The groups are shells around one centre, one inside the other: the same stretched ball of 5 dimensions in 10 sizes.
In the rows, zero is written as 128.
Some rows, each with its group after it:
[124 116 101 113 113 140 184 148 122 126 168 112 193 132  89 120 143 102
 164  96 112] | Q162
[100 120  88 101 134 154 161 145 115 151 114 153 164 114  75 116 162 144
 171 103 104] | Q221
[100 106  84 113 144 147 161 168 117 147 132 140 177 118  88 112 164 132
 160 106 112] | Q673
[119 102 101 103 120 185 180 165 152  96 107 130 163 116  58 103 167 115
 165 115  80] | Q673
[111  88 107 104 134 162 162 192 153 117 138 106 154 118  68  93 176 109
 164  93 113] | Q966
[116 104 114  93 112 175 163 157 135 129 116 130 150 115  59 103 166 128
 174  91 109] | Q264
[112  99  93 119 143 127 173 188 142 123 183  93 187 131  96 106 161  90
 155  94 119] | Q162
[109 105 107 103 128 138 157 167 123 152 158 114 164 122  83 107 162 120
 169  79 133] | Q532
[107 108  87 109 136 164 173 164 136 119 117 138 172 117  73 109 165 124
 162 114  90] | Q532
[115 102  95 115 128 154 174 169 127 125 145 123 185 124  85 111 157 112
 158 105 109] | Q490
[102 133  87 108 131 116 164 133  97 172 164 136 184 126  99 128 146 132
 171  87 127] | Q757
[ 83 111  80 113 164 108 139 173  96 194 162 136 174 119 107 114 166 143
 163  83 147] | Q757
[ 96 118  83 115 151 105 159 164 110 167 181 118 186 128 106 118 156 119
 163  86 133] | Q532
[126 107 109 112 110 144 180 157 124 128 172 105 190 132  88 115 146 100
 163  90 122] | Q162
[128 101 114 100  97 196 178 149 129 112 102 140 166 116  57 109 156 126
 168 108  96] | Q401
[120 119 105 105 111 142 175 142 118 139 160 119 181 128  84 119 146 113
 170  88 118] | Q757
[ 99 114  91 111 139 123 153 158  97 177 160 133 180 123 100 118 156 135
 165  85 139] | Q490
[110  95  99 112 131 157 162 175 120 141 137 128 175 119  84 107 163 125
 160  99 122] | Q490
[ 88  93  94 107 161 125 134 196 118 179 156 120 155 116  93  99 179 135
 164  77 150] | Q162
[100  82  98 108 151 161 149 204 144 134 127 119 153 113  74  91 184 123
 159  97 120] | Q264
[108  87  99 113 144 147 162 198 143 127 156 104 170 122  84  97 172 105
 157  95 121] | Q532
[100 130  87 104 135 123 165 139 113 158 154 132 174 123  89 122 153 128
 172  90 115] | Q532
[111 120  88 114 130 128 176 151 118 140 166 121 192 129  95 121 148 111
 163  98 113] | Q622
[ 92  96  90 109 163 126 148 197 138 151 160 109 160 119  89  98 179 118
 162  87 129] | Q966
[ 94 125  82 107 149 116 161 155 122 156 160 125 172 123  92 116 161 124
 169  90 115] | Q673
[121  87 116 102 119 174 169 185 153 107 135 105 157 120  63  94 171 104
 164  94 110] | Q162
[ 86 116  81 110 160 112 146 168 108 179 159 131 170 120  99 114 166 136
 166  86 134] | Q221
[106 130  90 108 124 129 166 131  95 167 152 142 186 125  94 128 145 135
 170  92 122] | Q966
[106  98  92 105 138 176 167 176 145 114 104 137 159 112  64 101 174 126
 162 114  89] | Q622
[105 131  94  99 124 136 167 132 116 151 142 136 168 122  80 121 153 131
 176  91 109] | Q622
[ 90 112  92 103 153 114 145 172 121 173 165 117 158 120  91 107 170 129
 170  76 138] | Q757
[113  88 102 111 129 172 164 184 131 126 125 127 171 117  76 102 168 121
 158 104 114] | Q622
[ 83 103  88 108 169 102 136 192 121 183 177 109 158 120 100 102 177 127
 166  71 151] | Q401
[105 123  92  93 122 179 169 134 131 126  84 160 151 109  55 113 165 146
 176 113  78] | Q264
[ 95  97 100 104 147 135 141 182 116 171 149 123 157 117  87 102 173 135
 167  79 143] | Q673
[108 130  86 107 126 141 177 133 115 139 138 141 182 123  84 124 149 127
 169 104  98] | Q622
[ 94 111  87 108 144 144 150 160 104 169 126 150 168 114  87 114 165 148
 166  97 123] | Q673
[ 90  91  84 114 163 143 145 197 124 157 133 133 164 113  89 100 179 135
 157 100 126] | Q401
[ 94 102  96 112 153 103 142 185 107 185 190 106 173 126 107 108 165 122
 163  68 161] | Q757
[114 117  91 117 131 121 180 159 128 131 183 104 195 133  98 118 148  97
 161  94 114] | Q264
[104 107  99 106 139 129 159 172 130 147 164 109 167 124  86 106 165 114
 167  83 127] | Q221
[103  92  92 114 143 156 156 184 119 147 131 134 173 116  86 105 169 131
 157 102 122] | Q966
[ 95 108  82 115 153 126 155 173 111 163 153 131 179 121  98 113 164 130
 160  95 127] | Q490
[105 117  94  94 130 168 170 151 149 116 104 138 148 113  56 106 171 128
 174 107  81] | Q401
[110 116  90 109 132 144 176 157 135 123 145 123 177 124  81 113 158 112
 165 104  98] | Q221
[ 98 131  93  99 126 129 152 127  88 187 140 152 169 119  89 125 151 153
 177  82 132] | Q264
[ 98 118  81 109 145 139 165 158 123 143 136 137 174 119  85 115 163 128
 165 105 103] | Q221
[ 88 100  85 105 160 148 146 185 130 152 120 138 153 110  78 100 181 139
 164  99 114] | Q966
[107 107 102 107 128 138 155 161 105 166 154 128 174 122  90 113 157 131
 167  83 139] | Q490
[118  83 115 107 119 173 158 183 123 138 132 123 166 118  75 100 166 124
 161  92 131] | Q401

New rows, each followed by its group:
[108 105  99 103 135 150 167 172 147 122 142 113 160 120  72 102 169 111
 167  95 105] | Q673
[115 113  90 115 128 143 179 157 125 127 153 123 190 127  89 117 151 110
 161 105 105] | Q673
[122  95 104 110 121 170 177 176 145 106 135 115 174 122  71 103 163 105
 160 106 100] | Q221
[101 106  90 102 133 180 159 157 120 139  86 163 158 108  65 109 170 151
 167 114  96] | Q401
[ 96 104  86 105 156 145 160 183 150 127 133 120 156 116  74  99 179 118
 165 102 100] | Q264
[118 109  94 119 126 135 179 163 120 132 172 113 198 131  97 118 148 103
 157  99 118] | Q162
[ 96 109  78 113 157 135 166 177 137 132 144 124 174 120  87 108 169 117
 160 106 101] | Q966
[114 100 110 100 120 166 164 167 134 130 129 123 159 118  68 103 166 122
 169  92 114] | Q490
[ 96 118  86 111 143 122 154 154  98 176 155 138 181 122 100 120 156 137
 165  89 133] | Q490
[109 105 104 108 132 127 160 170 122 152 174 106 173 127  91 109 159 112
 166  79 137] | Q490
[ 96 135  84  97 137 137 165 133 123 149 126 146 160 117  75 119 161 138
 177  98  96] | Q162
[115  87 100 118 133 155 167 189 129 128 152 113 184 124  88 104 162 109
 154 100 123] | Q757
[100  97  92 104 148 162 161 185 151 120 118 126 153 113  67  97 180 122
 164 106  96] | Q966
[111 116 106  92 111 178 163 137 119 140  97 154 153 112  59 112 161 146
 177  99 102] | Q264
[ 94 104  86 105 148 162 152 170 122 148 103 152 157 109  73 106 175 147
 165 107 106] | Q966
[109  90 103 114 136 143 155 187 117 152 159 115 177 123  92 104 164 119
 158  88 139] | Q673
[103  99  88 123 148 122 158 183 107 162 175 117 193 127 108 113 158 118
 154  91 141] | Q264
[ 99 118  78 113 150 130 170 164 132 135 151 125 179 123  89 114 162 116
 162 105 101] | Q757
[119 114 103 104 117 152 179 152 137 119 146 117 173 125  74 112 155 108
 169  97 102] | Q532
[115  94 105 110 132 148 170 185 147 118 159  99 171 125  79 100 166  99
 161  92 116] | Q532
[127 110 105 113 109 149 184 152 124 122 163 112 193 131  86 117 144 101
 162  97 113] | Q162
[120 100 115 103 118 147 170 171 142 124 165  96 166 127  76 103 161 100
 168  82 122] | Q401
[ 95  98  96 108 155 118 146 191 129 162 174 104 162 122  93 100 173 117
 164  76 142] | Q757
[115  87 103 109 136 164 170 196 158 105 141 103 164 120  71  94 174 100
 159 102 104] | Q757
[118  98 116  99 115 166 165 168 138 127 136 114 157 120  66 101 165 116
 170  88 117] | Q966
[108 131  88 104 124 142 174 131 113 144 136 143 178 122  82 124 149 130
 171 101 101] | Q673
[106 104  98 117 135 118 154 169  94 178 182 118 190 128 108 117 152 123
 161  79 155] | Q264
[115 113 111  96 109 163 165 143 120 142 126 134 160 118  67 112 157 132
 175  89 115] | Q966
[122  82 105 113 122 188 174 188 145 102 117 122 173 118  68  98 168 111
 155 113 100] | Q264
[102 112  85 107 149 140 171 172 152 118 144 116 166 121  77 105 170 108
 165 104  93] | Q401
[ 95  95 104 100 144 144 138 183 118 171 138 126 149 114  80  99 176 140
 169  78 143] | Q264
[121 114  99 105 117 162 186 152 148 100 135 119 174 124  68 111 156 104
 167 108  85] | Q757
[111 128  99 105 120 122 168 135 106 160 171 122 181 129  93 124 145 121
 173  81 128] | Q162
[111 107  94 102 122 191 172 153 133 115  84 156 161 110  58 109 166 138
 167 120  81] | Q162
[110 117 100 105 130 122 167 158 130 143 176 104 173 129  88 112 156 106
 170  81 124] | Q162
[119 112 102 101 111 177 178 146 131 116 112 139 168 118  64 112 157 125
 169 108  91] | Q490
[ 97 109  86 106 149 147 161 171 137 134 128 131 161 116  76 106 172 126
 166 103 101] | Q490
[125 114 103 110 111 150 185 150 131 116 157 113 187 129  81 116 147 102
 165  99 105] | Q757
[ 95 119  81 105 149 141 163 159 130 141 128 138 164 116  79 112 168 131
 168 104  99] | Q532
[123  93 109 112 122 152 176 183 145 112 166  95 179 128  81 102 160  92
 159  93 117] | Q622
[110  99  94 107 129 180 167 168 130 123 102 145 167 113  68 106 168 133
 162 114  95] | Q757
[101  94  95 121 154 102 150 197 114 170 205  93 187 131 114 107 162 106
 155  74 160] | Q264
[115 108  95 109 129 152 179 166 144 111 146 114 176 124  77 108 160 104
 163 104  97] | Q490
[ 98 124  93  95 128 156 156 135 110 160 107 158 155 111  70 116 162 154
 177  96 107] | Q757
[125 108 112 100 107 167 179 153 140 113 137 116 167 123  66 108 156 109
 170  96 102] | Q757
[108  89 107 104 138 154 156 192 145 131 144 108 155 118  73  94 176 114
 164  88 123] | Q757
[114 105 106 104 117 163 164 156 116 143 129 134 169 118  75 111 158 131
 168  94 119] | Q490
[ 85 129  78 101 155 119 152 149 115 170 141 142 161 117  88 117 166 142
 173  91 115] | Q757
[ 94 115  84 103 143 158 156 155 117 151 104 157 160 110  74 112 169 149
 169 107 102] | Q622
[104 104  87 112 146 146 168 178 140 125 141 121 173 120  82 106 168 114
 160 106 102] | Q490
[134  88 115 107 103 200 186 173 154  82 113 118 170 120  56 100 162 102
 160 114  87] | Q264
[117  98 101 115 132 135 174 182 140 122 178  94 184 130  90 106 159  92
 158  91 121] | Q622
[102 126  89  96 132 153 168 140 132 134 117 142 157 115  67 114 163 133
 175 102  90] | Q757
[117  85 114 101 119 187 162 182 143 117 111 125 153 113  59  95 173 123
 165 100 109] | Q162
[121 109 107 105 115 150 176 156 132 125 155 112 175 126  78 111 154 107
 167  91 113] | Q532
[100  91  97 112 155 124 152 202 139 146 176  95 167 124  93  97 174 105
 159  82 136] | Q966
[110 109 110 103 122 131 155 158 108 167 168 116 170 125  89 112 156 124
 171  72 146] | Q162
